The first 4 rows are patterns. Each new row is the sum of 2 different patterns, raised or lowered, with some noise. Before adding, each is slid sideways (what falls off one end comes back at the other) and multiplied by a number that may be negative. Names go in the order of the patterns.
(in the rows, 128 means zero)
Some rows, each with the names of its patterns after it:
[122 123 124 127 172 139 165 112 124 135 119 138 155  99 108 153 140 123
 135  96 134 121 121 132 121 123 135 126 134 136 123 122 130 140 141 127
 122 103 134 131 132 102 138 133 132]
A
[132 144 139 108 108 129 159  77 148  93 108 120 140 153 150 141 151 150
 144 129  97 139  86 167 112 101 116 124 136 122 126 142 158 129 119 137
 141 123 121 142  90 149 100  85 137]
B
[133  99 116 131 136 137 142 105 147 110 159 141 115 111 141 153 128 140
 149 123 106 113 125 147  77 149 129 114 117 142 138 156 116 121 110  78
 156 125 113 118 122 158 151 135 106]
R
[127 148 141 137 141 128 150 111 100 187 168 135 118 143 122 113 139 161
 113 151 113 139 132 127 119 135  83 121  99 168 140 131 130 122 122 115
 119 128 135 148 135  99 106 125 130]
F

New rows. What belongs after each?
[143 190 138 139  91  93 116 131 141 140 155 116 144 105 134 130 143 135
 143 144 127 120 130 115  96 114 105 161 111  89  90 106 130 128 142 164
 104  88 126  58 170 120 113 122 131]
R F
[157 144 150 173 163 124 175 135 181 193 163 161 147 158 176 192 145 109
 242 164 191 168 173 138 125 143 167 126 153 136 162 186 145 188 127 139
 174 142 191 157 167 159 140 128 145]
B F
[162 148 136 142 108 122 130 151 122 169 125 145 120 166 109 135  97 135
  97 162 123 138 136 141 162 100 130 143 145 155 119  89 111 145 130 146
 161 141 136 135 128 169 105 126 166]
R F
[108  77 115 118 120 125 124 100 117 117 115 111  70 130  96 100  70  82
 101  98 115 114 100  97 143  93 110 110 116 106 107 113 109 129 110  50
 102 107 117 123  95 102 115 134  71]
B F
[ 82  80 133 113 129 113 114 109  94 133 117 121 166  75 100 109 115 122
 113 112  76 134  98 156 145 123  87 134  76  97 102  99  88 106 117 115
 157  98 167 112 123 134 117 124  87]
B R
[120 114 124 118 135 154 157 121 177 105 203 137 143 139 125 110 111  98
 128 132 151 198 101 170 113 158 164 126 125 122 159 132 144 123 136 134
 123 121 157 129 139 146 111 171 179]
B R
[119  94  94 119 123 102 116 133 112  86  90  87 128  67 126  88 103  99
 122 116 129  91 102 123  73 158  90  89 100  94 136 143  92  73 129  93
  91 113  91 120 111  83 127  87 126]
A R
[155 167 130 165 142 184 163 124 102 163 133 169 139 139 124 118 133 132
 157  97 185 143 119 135 158 143 158 134 104 138  67 135 140 129 143 143
 155 142 147 142 109 125 103 125 142]
B R
[152 162 155 145 119 119 163 149 127 153 162 141 160 175 137 151 158 160
 140 132 134 152 147 165 190 121 138 149 154 160 146 126 138 158 167 162
 153 141 145 145 142 164  91 151  89]
A R
[151 164 121 152 142 186 107 162 119 133 135 160 168 165 160 178 164 152
 133 117 164 130 185 131 118 161 131 155 139 153 169 181 154 104 144 128
 157 147 150 118 162  99 127 174 131]
A B
[117 113 136 136 168 132 136 129 102 120 131 135 117 126 110 137 127 119
 155 126 145 137 131 127  94  99 114 129 120 128 144 146  71  87 107 147
 101 146 112 108 108 148  96 119 116]
R F
[108 135 135 122 166 127 108 110 119 128 130 104 124 155 137 106 171  84
 127 131 131 115 113  98 141 133 141 166  95 123 135 143 141  99 106  99
 146 123 148 110 133 118 120 112 142]
A R
[125 135 120 194 127 153  89 123 131 130 138 104 141 115 141 124 108 133
 155 129 159 147 114 102 121 121 141 125 116 152 150  77  94 118 142 110
 125 148 125  95 138 100 146 124 147]
A F
[144 107 134 158 115 111 134  90 130 105 168 101 126  95 138 129 110 129
 119 110 171 157  79 100 127 126 157 145 147 146 140 134 158 104 104 184
 157 141 124 144 110  99 142 165 137]
A F
[188 150 169 171 134 143 154 102 180 166 137 117 201 144 198 162 150 130
  90 161 137 121 123 130 171 194 147 164 123 140 162 161 159 154 170 132
 154 111 177 170 135 124 167 175 142]
B R
[118 151 156 159  83 198 128 159 151 159 143 152 119 127 114  89 155 140
 155 129 171 140 172 168 134 152 115 139 147 139 128 157 134 153 118 170
 159 122 160 142 188 177 144 157 129]
B R
[124 113 148 105  73 127 105 121 128 109 112 127 124  99 119 118 113 102
 111 145 153 128 143 150 126  99  86 121 102 108 119 100  98 109 136 121
 136 116 136 108  75 142 126 103 106]
B R
[105  81 103 108  90 115  99 124  69 129 103 137 130  84 102  85  83 129
 139 114  85 128 126 117 119 121 108  75  81  75  97  99 109 147 114 103
 148  86 125 104 105 104 121 104 135]
B R
[150 148 135 117 127 100 145 148  89 152 116 112 163 146 172 120 135 153
 150 150 138 116 149 103 156 103 103 144 146 141 130 132 128 145 124 115
 141 131 141 151  98  71 141 120  89]
B F
[144 190 136 134 137 110 157 119 145 163 124 119 203 158 162 107 104 136
 126 142 150 149 142 144 135 119 137 164 151 146 146 153 117 122 114 128
 142 119 137 177  82 100 127 144 124]
A F
[142 115 160 142 141 156 146 143 145 117 155 119 161 121 122 147 146 146
 128 112 152 165 141 105 152 154 141 131 142 107 151 163 121 183 127 147
 155 118 139 166 131  83 174 128 122]
A B
[106 103 144 150 109  86 110 115 147 117 136 137 125 139 124 133 108  98
 165 157 131 112 126 108 109 130 165 107 134 104 146 121 115 116 131  91
 120 100 123 120  97 133 115 110 117]
A F
[131 105 127 161  81 156  87  95 137 125 126 136  69  98 103 181  89 141
  97 104 109 127 136 138 140 162 146 115 106  96 134  91 172 118 104 124
 115 146 105  99 181 178 132 106 140]
B F
[108 107 104 126 139 133 127 141 143 122 172 102 124 205 156 132 111 132
 142 133 142 127 154 130 145 153 135 122 105 116  88 104  91 151 139 157
 120 156  95 134 141 139 136 136 136]
B F
[139 125 115 113 114  93 108 134 143 150 117 156  86 128 139 128 131 105
 140 147  75  71 120 141 111 123 140 124  99 159  95 158 149 118 124 124
 119 170 141 148  75 153 109 148 144]
B F
[123 146 131 155 111 145 144 134 134 131 140 130 118  86 130 134 127  98
 140 138 123 147 110 143 154 161 133 148 110 140 147 122 112 183  95 139
 162 144 114 124  87 127 111 105 121]
A B
[127 112 113 122 138  84 137 156 122 143 123 129 151 110 124 131  62 136
 142 121 114 124 122 149 129 101 134  98 115 128 129 135 145 101 138 114
 156 139 116 104 115 149 124 139 122]
A R
